There are 6 hidden switches. A switch that is on adds its own fixed numbers to the row, and there is some noise. The rows also spread widely along 4 directions, which tell nothing about the answers.
Known rows, each followed by its switches (1 for on, 0 for off):
[ 12  25 -12  51  37   5 -11 -13  12  -6 -22  25 -19  -3 -17 -33 -13] -> 1 0 1 0 0 1
[ -2  26 -52  51   8 -16 -23   6 -12  25 -17  14  19 -12  -9  -1 -22] -> 0 0 0 1 0 1
[-10  22 -38  48  27 -11 -44   0 -29  17  -6  10  15 -20 -10 -16 -14] -> 0 0 0 1 0 1
[  2  -5   2  24 -10   6   2   3  16  25 -22  19  -9 -13  -5  21 -13] -> 0 0 0 1 0 0
[  5 -24  17  46   4  19  35 -21  37   6 -32  28 -19 -34 -28   1 -21] -> 0 0 1 0 1 1
[  6  27 -45  12  -9 -11 -24   3   3  22  -6  17  23  12   8  17  -8] -> 0 0 1 0 0 0
[  9  18 -19  47  14  -5   2  14   0 -10 -14   6   2 -22 -11  -5 -12] -> 0 0 0 0 1 1
[ 12 -14   8  69   7   8  44 -10  30  19 -50  22 -24 -48 -22  10 -43] -> 0 1 0 1 1 1
[-11   9  30  37  39   1 -34   2 -26   5 -48  39  -2 -50 -23  -4  -4] -> 1 0 0 1 1 0
[  8  -8  13  75  21   0  31   3  14  -4 -40  15 -37 -45 -16  -6 -28] -> 0 1 0 1 1 1
[ 12  -4   6  23 -14   7  -5  11   3  17 -21  12  10 -20  -2  29   1] -> 0 0 0 1 0 0
[ 10  -4 -10  38  13   8  12  -2  11  12 -11   8  -8 -22  -8 -18 -12] -> 0 0 0 0 0 1
[-15 -10  12  37   4   4  -4   1  10  15 -34  23  -6 -45 -22  16 -16] -> 0 0 0 1 1 0
[ -9  23 -29  60  12 -15 -12   7   1 -20 -22  18   1 -22 -16   8 -15] -> 0 0 1 1 1 1
[ 22  10  21  49  31  10  -8   1 -13 -23 -41  30   6 -41  -7 -17   0] -> 1 0 1 0 1 1

New rows. What belongs after each?
[  8  -9   3  56  -3  10   7  -4  11   6 -39  28   9 -40 -21  21 -19] -> 0 0 1 1 1 1
[-29   9 -17  32  16 -10 -20   5   7   1 -30  19 -17 -28 -33   3 -22] -> 0 0 0 1 1 0
[ 44 -18  26  57  11  20  69  10  42 -22 -18  -5 -56 -12  -8 -14 -10] -> 0 1 0 0 0 1
[ 27  -2 -13  52  15   9  31  -4  16  22 -13  11 -17 -22  -5 -13 -26] -> 0 1 0 0 0 1
[ 35   7 -11  51 -17   0  -1  16   7 -23 -19   9  14  -1   6  14   3] -> 0 0 1 1 0 1
[-16  12 -14  22  13 -10  -6   9   9   5 -21  13 -15 -21 -17   3 -12] -> 0 0 0 0 1 0
[ 31   0  15  59 -21   9  29  17  25 -41 -36  13  -6 -22  -6  28   0] -> 0 0 1 1 1 1
[ 23 -11  18  41  12  20  23   4  11   0  -7   6 -17 -16  -6 -16   3] -> 0 0 0 0 0 1
[-12  13  -2  58  32  -9 -24  20 -18 -28 -28   0 -16 -38 -14 -21   2] -> 0 0 0 1 1 1
[ 34  -8  -4  65  11   5  12  -1   8  -5 -32   4 -19 -17   0   2 -15] -> 0 1 1 1 0 1
[-11   5  -8  37  -4  -5  -5   5  21  -6 -36  22   0 -21 -15  31 -16] -> 0 0 1 1 1 0
[ 26   0  -2  53  23   3  19   5   4   2 -11   6 -23 -19  -4 -23 -19] -> 0 1 0 0 0 1
[-10  -4  32  64  34   0 -29  19 -38 -38 -24   0 -23 -54 -20 -27  14] -> 0 0 0 1 1 1
[ 25  24  -7  43  31   6  -7   0 -10  11 -30  29   8 -10  -3 -26  -5] -> 1 0 0 0 0 1
[ 16   7 -36  44 -23  10  55  -6  74  36 -16  17  -5   8 -11  19 -41] -> 0 0 0 0 0 1
[  1 -22  11  35  28  10   9 -20  16  22 -23  16 -44 -22 -14 -16 -25] -> 0 1 1 0 0 0
[-10 -22  38  30  34   9 -31  15 -23 -23 -13   0 -38 -32 -17 -26  23] -> 0 0 0 1 0 0
[-17 -19  -4  54  17  16   2 -27  32  23 -26  25 -21 -23 -27 -15 -33] -> 0 0 1 1 0 1
[  0   2  -6  50  14  -8  -1  -2   5  -6 -35  20 -25 -34 -13  21 -33] -> 0 1 1 1 1 0
[ -6   5  18  43  42 -14 -42  14 -61  -2 -31  13  -6 -63 -11  -9  -7] -> 0 1 0 1 1 0
[  1  -1  -6  52  14 -13  -3   3   4 -11 -40  18 -25 -34 -16  15 -28] -> 0 1 1 1 1 0
[ 21   7 -17  70  10   1  26   2  23   6 -21  12 -29 -14  -8  -5 -31] -> 0 1 0 1 0 1
[  9  24   1  43  25   0 -17   6   6 -31 -37  23 -24   0  -3  -2   4] -> 1 0 1 1 0 0
[-20  -9 -12  56  32   6 -24 -19   3  13 -16  15 -19 -26 -27 -23 -21] -> 0 0 1 1 0 1
[ -7  39 -36  31   7 -30 -50  29 -44   1 -23  13  27 -27  -3  26  -7] -> 0 0 0 1 1 0
[ -5   5  -4  29  17  -8 -27  16 -13  -3 -17   1 -14 -18  -5  -5   5] -> 0 0 0 1 0 0
[ 10  29  -5  63  12  -5   3  10  11  -6 -48  31   7 -28 -12   7 -26] -> 1 0 0 1 1 1
[ -4  13 -20  14  11  -5 -24   8  -7  19  -2  10  -1 -10  -3  -8  -1] -> 0 0 0 0 0 0
[ -1   1 -14  50   3   5   6  -8  18  22 -20  17  -6 -20 -16  -3 -22] -> 0 0 0 1 0 1
[ -2  29 -25  61  17 -25  -7  29  -2 -49 -22  -1 -17 -17 -15  -5  -8] -> 0 0 0 1 1 1
[ -5 -21  31  32  23  26  15 -28  26  27 -53  54 -18 -40 -26   6 -23] -> 1 0 1 0 1 0
[  5   3   3  27   8  -2 -13  16  -5   2 -16   6 -16 -17  -5   1   5] -> 0 0 0 1 0 0
